The rows come from 6 hidden closed curves, with some noise, and rows from the same curve form a group. Each curve winds through 6 dimensions. The rows are also pushed far along 4 directions, which tell nothing about the answers.
In the rows, 128 means zero.
Some rows, each with its group after it:
[102 162 171 114 149 138  95 179 162 174 130 129 140 123 140 142 132]	Zibo
[105 164 139  98 114  96 120 116 155 145 144 130 118  95  95 133 166]	zav
[132 140 145 128 139 140 108 149 137 148 155 117 129 138 157 144 116]	zav
[128 122 149 103 116 104 123 106 107 115 133 176 150  74 128  99 166]	Zibo
[119 110 123 122 142 114 120 130 124 133 145 155 147 121 112 136 137]	Bimu
[123  93 126 123 148 143 151 127 113 104 121 167 158 112 109 146 131]	lilak
[136  99 130 124 149 128 127 168 134  95  98 135 136 154 103 144 147]	kad
[ 99 129 129 124 171 120 118 178 172 159 109 137 160 181 106 169 118]	Bimu
[144 124 145 141 129 125 141 121 104 115 129 144 133 129 134 160 119]	Bimu
[123 200 157 110  78  81 144  45 191 190 155 102  95 179 143 173 101]	kad
[109 137 152 144 127 120 144 166 120 120  54 160 114 131  80 200 127]	kad
[113 132 161 137 170 152 114 198 137 138 103 142 148 136 126 174 116]	Zibo
[127 115  92 118 117 115 129  75 143 126 167 135 114 133 134 116 117]	Bimu
[ 92 181 177 127 111  97 117 156 137 186  93 144 137 115  94 157 138]	zav
[153 125 111 137  87 121 121  98 103 110 145 109  99 122 144  89 123]	kad
[129 133 179 118 124 114 149 143 140 122  70 146 124 139  80 179 161]	zav
[156 123 161 129  75 105 126  74  79 104 163 166  76  63 115 152 154]	zav
[118 175 166  81 123 126 109 117 179 147 162 109 120  97 151 111 158]	vul
[158 128 122 130  87 111 149  45 133 138 170 108  96 163 142 137 111]	zav
[127  73 107 143 163 167 109 170  92  98 128 164 144  99 137 111 119]	Zibo
[118 159 151  92 119 132 142  96 178 158 165 104 134 138 127 141 138]	lilak
[100  97  99 122 186 167 129 171 160 143 102 127 185 166 141  99 110]	zav
[111 120 130 136 116 106 115 146  88 130 101 169 148  87  97 107 145]	Zibo
[143  46  75 138 172 171 132 160 104  48 119 152 134 126 133 113 120]	vul
[121 158 160 129 126 121 110 171 111 128 108 139 124  92 127 141 144]	Bimu
[134 102 106 154  99 115 147  85  96 121 124 152 110 133 102 144 103]	Bimu
[129 126 102 137 138 120 131 114 138 120 152 132 115 158 143 171  92]	zav
[104 140 144 104 164 140 130 160 162 122 108 136 152 109 118 134 149]	Zibo
[109 195 176  99 125 114 130 108 178 189 152 108 152 136 155 138 127]	vul
[148 110  98 152 127 141 129 134  93  81 120 130 102 121 150 127 106]	Bimu
[127  71 102 142 155 141 132 173 103  89  98 153 139 130  79 141 143]	lilak
[104 127 145 125 130 114 141 126 113 138 103 173 158  97  95 143 138]	vul
[ 97 147 147 124 128 129 132 152 133 140  89 147 128 102  99 152 140]	kad
[143 102 118 146 110 126 113 140  85 111 126 141 118 116 117 115 130]	kad
[132  80 119 130 144 144 159 128 114  89 114 157 144 138  89 170 129]	lilak
[137  94  75 139 125 114 145  86 142 103 135 137  99 179 119 158  95]	Bimu
[101 111 120 150 147 137 121 182  94 139  82 159 165 114 103 124 118]	zav
[140  97 125 126 111 120 126 118  77  89 144 155 128  63  90 105 173]	vul
[153 132 147 135 126 134 150 121 119 110 129 112 120 146 130 163 127]	lilak
[120 168 164 124 102 118 149 139 128 132  95 112 120 118  85 163 147]	lilak
[145  97  93 137 123 136 134 135 101  73 110 125 111 120 122 103 135]	Zibo
[103  81 128 108 198 181  94 219 103 103 126 171 199  49 127  68 173]	vul
[126 134 172 115 151 157 103 176 115 140 145 132 157  80 140 111 161]	lilak
[134  91 126 150 140 141 113 160 101 114 115 158 117 132 119 152 118]	lilak
[108 127 122 121 169 149 142 161 154 109 101 129 148 127 112 145 131]	Zibo
[146 100  81 155 116 158 147 103 107 130 136  92 112 161 145 108  96]	vul
[ 91 139 151 110 134 105 127 137 139 147 103 178 148  97  83 157 151]	zav
[156  89 105 162 102 114 134 125  38  57 114 169 101  74 104 134 139]	Bimu
[153 122 134 133  96 106 147  69 124 133 148 124 105 158 120 155 121]	zav
[126  94  64 149 171 161 162 150 131 101 102 100 157 180 126 129  95]	kad
[134 116 125 142 139 131 115 145 130 118 129 142 118 158 148 160  90]	vul
[128 121 170 110 137 112 117 173 125 109 100 155 148 109  92 139 175]	kad
[123 139 106 137 118 132 150 111 152 124 103 115  93 161 125 163  98]	kad
[125 120 143 147 162 152 133 177 102 112  97 145 159 120 134 149 114]	Zibo
[153 126  96 136 115 139 137  84 144 118 177  80  90 160 150 127 103]	Zibo
[139 148  82 162 104 102 160 103 140  91  97 101  64 199 118 206  72]	zav
[127 143 124 137 151 144 134 159 124 125 101 107 162 147 166 110 104]	Zibo
[140  98 145 135 153 147 127 175 125 107 110 133 127 147 103 165 142]	Bimu
[131 139 138 119 138 138 135 146 136  98 110 121 127 118 137 134 134]	vul
[155  50  51 170 149 189 138 130  93 107 145 105 127 182 163 100  72]	vul
[117 160 118 116 113 108 117 121 147 135 142 104 126 120 130  99 131]	vul
[140 149 112 147 113 113 125 127 120 128 136  96 107 155 144 138 104]	Bimu
[128 145 104 131 103 145 157  88 138 144 149  83 130 157 140 120  90]	lilak
[138 136  91 113 115 144 152  53 148 134 196  80 118 130 158  98 124]	kad
[110 141 123 118 143 127 109 167 136 138 131 114 157 113 117  96 145]	vul
[121 121 155 135 133 101 135 139 112 104  73 187 115 102  93 175 145]	lilak
[124 121 127 129 142 125 122 129 119 111 108 159 126  94 140 113 136]	lilak
[112 143 151 136 139 126 153 157 136 128  65 134 143 144  93 171 126]	Bimu
[ 74 208 153  89 149 144 105 160 218 221 140  75 154 141 159 106 130]	kad
[145 103  76 144 118 117 133  97 130 105 133 113  90 161 124 120 114]	lilak
[126 180 168 123 115 117 137 123 133 144 117 117 133 117 146 140 125]	Zibo
[135 139 124 141 107 113 143 133 114 106  87 114 120 138 112 128 126]	kad

New rows. What belongs after each?
[120 125  88 149 150 123 124 164 142  98  92 120 131 179 129 141  82]	vul
[150 107 112 129 140 153 152 123 135  96 118 101 128 161 146 122 121]	zav
[134 136 130 135 121 125 134 137 120  99  96 122 100 111 120 130 142]	lilak
[144 123 147 118 105 105 144  89 103  98 123 159 140 102 127 118 141]	kad
[117 113 132 107 144 151 142 117 134 128 149 144 164 107 125 121 137]	lilak
[111 116 114 152 153 125 151 166 113 107  69 142 149 143  76 167 117]	Zibo
[137 134 131 146 118 104 148 151 110  93  59 132 122 155 111 157 125]	Zibo
[110 152 171  88 128 107 113 130 142 146 130 160 161  82 133 104 171]	Zibo
[121  85 109 157 142 122 118 180  91 108  75 171 141 139  93 143 119]	Zibo
[128  86  58 127 145 142 133 115 117  86 158 128 133 116 126  92 127]	zav
[114 139  92 114 137 185 135 115 133 157 181  68 180 111 181  37 103]	lilak
[120 107 127 113 135 134 145 119 110  78 117 169 129  60  99 124 162]	Zibo
[118 107 116 127 155 183  98 159 111 174 173 112 172 106 169  59 124]	vul
[114  69 106 116 189 174 104 209 105  97 121 150 196  86 124  61 162]	kad
[131 104 128 108 124 118 131 106 112  94 128 170 140  85 131 102 154]	Zibo
[119 131  91 122 153 158 147 114 161 113 139  95 131 139 146 111 105]	Zibo
[128 107 102 142 109 147 156 104  90 114 131 131 143 114 112 118 108]	lilak
[131 135 164 128 113  87 131 121 108 137 117 164 143 125 106 159 144]	Zibo
[ 89 168 175 102 164 129 128 183 170 146  91 137 158 105  92 162 162]	Zibo
[126 120 128 116 132 132 150  95 142 123 137 143 137 134 129 148 120]	lilak
[115 149 164 125 148 127 115 182 144 149 121 118 136 129  95 164 150]	Zibo
[124 142 151 136 137 129 136 164  96 115  84 143 163 103 129 125 136]	Zibo
[127 130 149 137 124 138 117 142 126 169 136 123 123 143 125 148 122]	vul
[146  80 101 148 130 124 137 144  88  72 111 147 123 127  83 142 140]	vul
[141 145 135 149 114 114 131 143 120 103  96 127  86 148 124 181 114]	Bimu
[146 118  85 106 121 134 133  61 151 111 175 108 126 147 197  68 107]	Zibo
[142 132 146 134 119  98 154 115 133 107  87 144 129 175 114 178 112]	kad
[ 98 164 181  97 143 121 132 137 165 170 125 145 163 118 117 157 146]	lilak
[130 193 202  91  91 100 141  94 168 158 126 109 106 116 116 152 174]	zav
[116 125 160  99 134 123 112 158 125 121 125 153 149  75  98 108 187]	kad
[124 122 100 152 127 139 143 123 135 148 122 114 132 188 132 154  70]	lilak
[138 123 134 119 119  98 149 106 148  95  93 151 103 163 112 179 130]	Zibo
[126 127 121 146 122  90 126 128 118 126  96 145 111 135  97 143 135]	lilak
[140 147 125 135  91  90 141  59 111 128 141 131 103 107 131 116 132]	lilak
[132 120 153 123 122  93 152 127 138  85  69 172 102 147  78 206 146]	Zibo
[ 96 127 144 128 143 140 127 176 105 126  81 171 148  73  89 140 151]	kad
[147 163 140 118  98 103 144  63 174 169 170  80 101 196 148 157 107]	zav
[134 158 139 125  84  95 164  77 153 116 100 110  75 151  84 176 136]	Bimu
[113 170 148 129 104  92 155 106 142 136  99 128 110 127  80 177 132]	Zibo
[142 130 107 125 138 156 110 111 138 141 197  96 126 137 198  98  98]	zav
[109 138 159 100 142 138 139 136 155 148 136 134 160 121 105 151 147]	lilak
[110 156 159 122 142 110 116 151 146 140  93 147 125 112 129 142 144]	lilak
[111 139 141 131 127  96 110 146 117 144 106 152 133  95  95 120 159]	lilak
[132 142 123 128 124 125 123 120 134 111 115 119 100 109 147 108 135]	lilak
[134 118 110 134 148 139 154 126 142 126 134 107 128 169 116 170 120]	kad
[134 162 160 106 128 110 129 120 166 140 126 108 150 165 157 124 124]	kad
[140 112  89 161 148 140 122 173 101 104 117 109 133 159 147 128  96]	Bimu
[118  80  99 140 189 168 144 183 106 112 118 137 181 133 105 133 135]	kad
[144 171 137 131 108 107 152  78 155 143 140  84 110 176 152 153 104]	lilak
[151 119 153 135  92  81 161  86 102  83  87 171 110 136  92 183 131]	kad
[128 178 180  87  78  71 131  65 155 143 139 150 105 101 125 140 166]	Zibo
[122 157 159 115 117 128 110 123 150 154 151 130 105 112 143 142 128]	Zibo
[110 161 154  86 133 124 126 116 172 136 138 128 135  99 138 116 157]	Zibo
[134  79  69 142 151 147 124 140 122 101 131 119 129 145 126  98 120]	lilak
[130 104 111 110 136 136 139 107 127  83 128 154 128  92 130 109 146]	Zibo
[117 157 168  96 124 127 135 113 173 162 120 110 139 133 131 117 154]	zav
[123 141 108 124 152 143 149 125 169 150 145  81 138 183 134 151 114]	kad
[119 192 136 119 139 123 132 150 178 147 127  69 122 167 151 156 115]	zav
[125 115 131 141 147 125 147 175 141 106  68 122 126 174  73 185 135]	Bimu
[127 168 173 127 106  86 138 110 118 146 111 143 129 107 102 157 151]	lilak
[134 183 130 126 103  93 138  71 164 166 147  85 106 165 159 128 107]	lilak
[133 128 120 153 117 134 172 137 120 110  82 109 121 180  88 188 100]	lilak
[106 156 129 115 169 141 113 149 180 165 126 111 153 152 180 106 109]	lilak
[126 110 148 118 156 152 135 164 126 117  99 133 164 119 120 114 155]	zav
[122 146 155 102 109 114 134 111 154 143 142 122 116 122  92 152 158]	lilak
[114 118 124 100 147 146 132 123 131 101 138 148 147  64 130  92 159]	Zibo
[130 166 149 127 109 103 138 134 127 123  84 116 127 139 131 135 131]	Zibo
[133 110 136 144 102 135 134 120  79 137 123 143 120  92  98 124 146]	vul
[128 155 105 132 125 124 164  92 178 118 118  87  95 185 121 175  93]	Zibo
[135  98  84 135 110 131 115 102 102 115 148 138 120 110 151  75 112]	Zibo
[114 179 179 114 134 136 121 141 136 159 138 123 150  89 153 124 135]	Zibo
[123 148 112 140 139 109 122 130 149 154 115 105 130 171 143 124 108]	lilak
[132 118 152 138 110 115 107 163  77 119 110 157 133  83  97 114 158]	kad
[ 99 209 163  90  94  79 119  68 186 186 177 126 105 112 134 161 134]	zav
[165 145 129 126 103 135 151  68 138 114 169  82  95 154 166 137 111]	lilak
[118 113 148 104 127 137 145 108 117 120 147 161 154  78 100 130 159]	lilak
[131 135 169 117 109 106 155 114 151 127  79 143 109 152  83 180 150]	zav
[143 127 107 145  98 136 171 100 113  96 109 102 104 152 104 155 107]	lilak
[143 119  97 142 125 132 145 127 104  87  96 114 131 141 152 100 112]	Zibo
[130 151 137 141 114  89 136 108 127 139 108 130 118 141 116 149 127]	lilak
[127 101 111 139 178 167 105 182 112 128 152 132 165 131 164 120 106]	zav
[110 132 100 100 121 143 105 111 140 141 173 112 130  72 148  44 153]	zav
[137 189 150 109  74  90 144  65 127 114 156 113  79  77 126 142 154]	zav
[105 143 161  91 141 141 133 120 147 156 158 139 170  88 125 117 154]	lilak
[137 156 167 119 141 143 131 146 140 142 139  99 144 137 146 144 135]	lilak
[129  87 132 157 148 137 108 214  72 103  77 159 156 121  91 128 137]	kad
[116 140 163 137 114 129 127 152 108 171 107 130 135 114  92 145 149]	vul
[126 144 103 106 125 140 148  77 169 112 156 100 107 122 149 112 121]	Zibo
[108 108 107 127 171 146 105 187 137 139 120 121 162 132 122  92 140]	lilak
[108 102  67 125 164 152 131 120 155 130 144 125 155 155 157 100  90]	zav
[118 179 168  95 104  98 145  89 179 129 121 128  92 114 103 174 155]	Zibo
[125 110 180 138 149 145 123 181 128 140  96 159 135 144  98 193 130]	Bimu
[115 148 148 103 138 134 146 118 178 154 141 112 145 162 122 163 124]	lilak
[108 128 181 126 141  99 135 157 112 121  67 204 139  93  70 194 160]	lilak
